There are 3 nested groupings, the coarsest first. Each group lies inside one group of the grouping before and may be the whole of it. The rows also spread widely along 3 directions, which tell nothing about the answers.
(in the rows, 128 means zero)
Known rows, each followed by its group in each grouping:
[ 98 101 107 133 110 122  98  90 113 101 154 148 156 129 126 129 164 106
 124  88  79 101  95 117 163] => Fir Z8 Zetil
[148 108  99 154 114  88 164 111 161 104 149 106 165 199 176 117 167  58
  82  91 175  74 116 144 158] => migef Z782 Fesit
[159 113 124 131 152 116 135 109  87 110 104 206 130 104 111 105 150 103
  48  70 142 119 140  86 177] => Fir Z248 zupe
[107 136 118 174 135  90 183 164 142 150 159 110 123  99 142 101 120 161
 158 124 153 120 186 148 119] => zofu Z880 Los
[134 177 117  85 113 108 115 135 105 109 139  97 120 140 126 111 122 118
 143  60 126 101  68 150 138] => migef Z784 pipup
[127 128 113 108  93 122 166 139 135 114 166  98 164 178 147 126 142 100
 164  76 136 110  60 165 155] => migef Z377 tok
[166 137 146 126 160 135 157 116 133 139  96 161  94  83 114 109 117 122
  93 106 176  97 162 130 142] => zofu Z81 Doz
[ 64 137 121 150 118 120  87 102 127 108 176  92 138 125 129 129 128 124
 188 102  88 126 110 144 155] => Fir Z408 vop
[108 102 101 117 145 110 113 100  92 132 108 196 107 127  93 119 123 137
  67 153 124 135 185 133 154] => Fir Z240 taz
[120 129 120 109 167 123  73 108 101 142 131 134 115  85  91 114 121 112
 121  66 100 120  86 146 161] => Fir Z408 dozog
[117 122  99 124  92  82 159 144 103  75 165  95 165 185 178 122 159  66
 117  91 149  78  91 134 148] => migef Z784 zive
[ 95 115 128 142 132 121  94 104 120 145 165 148 136  81 103 141 138 194
 175 189 110 107 171 136 137] => Fir Z8 vuda
[124 105 110 154 122  80 138 112  93 130 133 189 151 145 135  95 160  93
  78 120 151 126 151  91 187] => Fir Z248 Pabil
[137  91 120  78 164 119  92  85  81 103  90 202 120 100  81 114 146 128
  60  74 131  91  93  96 153] => Fir Z8 bak
[115  72 103 161 154  70  85 113 128 169 103 208 142 106 124  96 137 140
  83 210 114 122 230 127 172] => Fir Z408 romop
[137 109 118 105 161 114 117  98 107 117  95 200 107 106  93 114 129 114
  47 123 110 124 140 117 144] => Fir Z240 Paraz
[105 145 115 201 110 111 169 150 167 135 183 103 156 142 178 101 159 102
 180 150 143 105 194 154 162] => zofu Z81 Mupud
[164 149 142  75 160  98 144 148 116 130 127 129 119 105 111 107  95 140
 124  79 160  61 116 162 137] => migef Z626 Nupan
[109 131 119 143 149 119  99  95 101 141 126 172 119  89  81 136 112 154
 110 161  96 145 169 131 145] => Fir Z240 Zar
[157 112  99 103 131 130 155 152 129 118 127 151 140 157 130  99 133  99
  95  65 147  97  95 139 150] => migef Z377 tova
[127 136 104 176 127 122 161 140 152 140 144 131 119 113 148  91 146  97
 117 101 171 112 154 118 156] => zofu Z81 som
[101 168 130 150 108  87 148 176 162 149 251  20 185 125 155 140 117 178
 252 157 117  91 154 172 130] => migef Z626 nekuz
[ 99 105 110 148 141 100  98  98 122 125 129 154 133 122 130 113 129 118
 118 131 103 116 158 121 177] => Fir Z408 vop
[110  91 103 149 183  82  93 122 127 180 128 187 137  76  93 107 119 164
 130 201 102 115 236 146 183] => Fir Z408 dozog
[115 151 134 108 151 139 105 103 105 131 140 132 107  80  76 134 108 156
 133 111  92 138 111 142 120] => Fir Z240 Paraz
[ 88 114 115 132 112 131  95  96 112 117 177 127 154 114 113 135 150 138
 159 102  71 104  98 128 152] => Fir Z8 Zetil
[106 132 115 107 134 135 100 104  87 125 127 156 102 110  79 123 107 137
  95 108 115 142 133 138 137] => Fir Z240 taz
[150  79  92 146 131  50 175 166 159 132 143 146 190 174 192 108 157 103
  85 172 162  62 204 132 176] => migef Z626 nekuz
[122 109 111 139 163 107 106  92  98 122  93 211 120 116 101 120 131 114
  44 144 119 132 159 117 165] => Fir Z240 Zar

New rows. What belongs after each?
[ 99 105 124 130 130 110  97  97 113 131 153 161 128  93 107 135 148 156
 141 150 115 109 146 127 142] => Fir Z8 vuda
[127 117 117 148 143  95 130 121  91 144 134 193 139 104 108 112 140 142
 103 152 144 128 185 103 171] => Fir Z248 Pabil
[116 126 122 183 115 114 130 114 105 106 181 134 162 130 143 113 165 105
 126  87 125 126 133 110 167] => Fir Z248 zupe
[ 99 159 104 140  86  88 133 152 130 105 195  60 158 156 156 113 147 129
 195 131 119 101 118 165 148] => migef Z784 pipup
[158 109 109 113 141 120 163 169 144 161 123 169 141 110  98 114 111 172
 128 144 142 103 182 143 153] => migef Z377 tova
[128 133  99 127 105 126 158 157 138 109 168  95 156 167 138 113 137 103
 149  57 141 104  78 150 151] => migef Z377 tova
[131 125 110 133 120 123 162 165 152 143 178 110 156 128 110 120 119 163
 182 129 130 110 153 160 142] => migef Z377 tova
[102 118 105 145 145 109  82 109 112 113 157 115 145 128 127 114 149  79
 134  70 103 119  91 146 175] => Fir Z408 dozog
[110  78 102 148 122  94 100  95 115 121 132 176 144 130 141 125 170 116
  95 161 125 102 156 116 165] => Fir Z8 vuda
[124  98 123 114 137 124  88  89  99 111 118 173 112 115 112 127 156 113
  85  90 129 103  96 111 147] => Fir Z8 vuda
[ 99 160 130 148 111 121 115 116  91 133 192 110 137  99 104 126 133 144
 179  85 118 142  99 116 148] => Fir Z248 Pabil
[128 122 119 109 152 128 118  99 108 112 115 166 116 110 103 119 126 115
  79 107 103 127 114 129 138] => Fir Z240 Paraz
[138 188 149  82 128 120 129 152 113 110 187  50 129 109 115 128  95 139
 199  12 136  79  52 183 119] => migef Z626 Nupan
[139 174 121  77 125 107 123 143 110 130 122 119 111 105 101 107 116 162
 149 107 127 106 120 150 133] => migef Z784 pipup
[ 99 109  98 157 151  88  91 114 129 155 163 135 151 105 105 117 135 132
 161 159  97 122 179 158 179] => Fir Z408 dozog
[143 135 109 112 125  88 149 155 136 107 156  95 157 163 167 110 145  85
 106  68 151  69  97 130 158] => migef Z626 nekuz
[104 113 113 121 138 115 107 105  96 141 126 177 107 125 100 122 124 138
  96 152 117 137 171 139 152] => Fir Z240 taz
[133 112 121  88 142 151  86  87  90 104 114 169 119  99  91 127 137 122
  96  49  83  94  65 106 147] => Fir Z8 Zetil
[124 108 114 188 126 105 142 119 114 120 157 175 164 120 138 113 164 126
 113 149 133 123 199 111 179] => Fir Z248 zupe
[135 156 132 146 134 139 150 136 141 127 134 129 117 113 150  97 140  98
 137  82 149 104 133 136 148] => zofu Z81 Mupud
[122 102 121  97 151 123  93  93  93 117 115 173 122  95  75 117 140 152
 103  86 121  96 105 105 149] => Fir Z8 bak
[135  90 108 144 133  84 138 113  93 125 112 215 142 133 134  88 160  84
  47 114 157 119 158  85 191] => Fir Z248 Pabil
[101 152 133 140 112 115 119 119  88 127 178 128 141 106 112 117 133 123
 161  84 127 137 101 116 157] => Fir Z248 Pabil
[128 159 134 111 130  93 138 156 128 122 182  78 145 136 139 120 114 129
 171  82 149  81 109 171 133] => migef Z626 Nupan
[103 105  94 158 140  97  86 106 113 123 166 122 149 143 134 111 159  65
 131  88 100 118 111 145 181] => Fir Z408 dozog
[114 123 135 136 162 102  68 112 117 169 122 163 114  54  87 116 102 185
 152 161  94 133 173 144 145] => Fir Z408 romop
[131 133 115 137 116  66 165 157 146 122 186  98 168 157 162 122 129 117
 159 127 153  74 154 173 155] => migef Z626 Nupan
[120 148 100 121 101  88 130 145 119 102 159  98 142 166 154 104 150  96
 154 109 129 101 106 149 151] => migef Z784 pipup
[114 144 123 112 133 135 108  96 107  97 145 128 116 119 102 133 131 102
 106  68  99 134  62 132 128] => Fir Z240 Paraz
[102  97 110 174 144  86 121 106 120 154 119 197 145 112 107 130 134 162
  93 233 108 139 245 128 162] => Fir Z240 Zar
[ 96  97 109 144 129 105  92  89 114 104 122 146 137 142 146 109 144  81
 104  88 104 113 126 120 178] => Fir Z408 vop
[134  88  97 190 120  88 151 119 110 119 149 187 171 154 163 102 181  86
  83 147 148 115 200 102 194] => Fir Z248 zupe
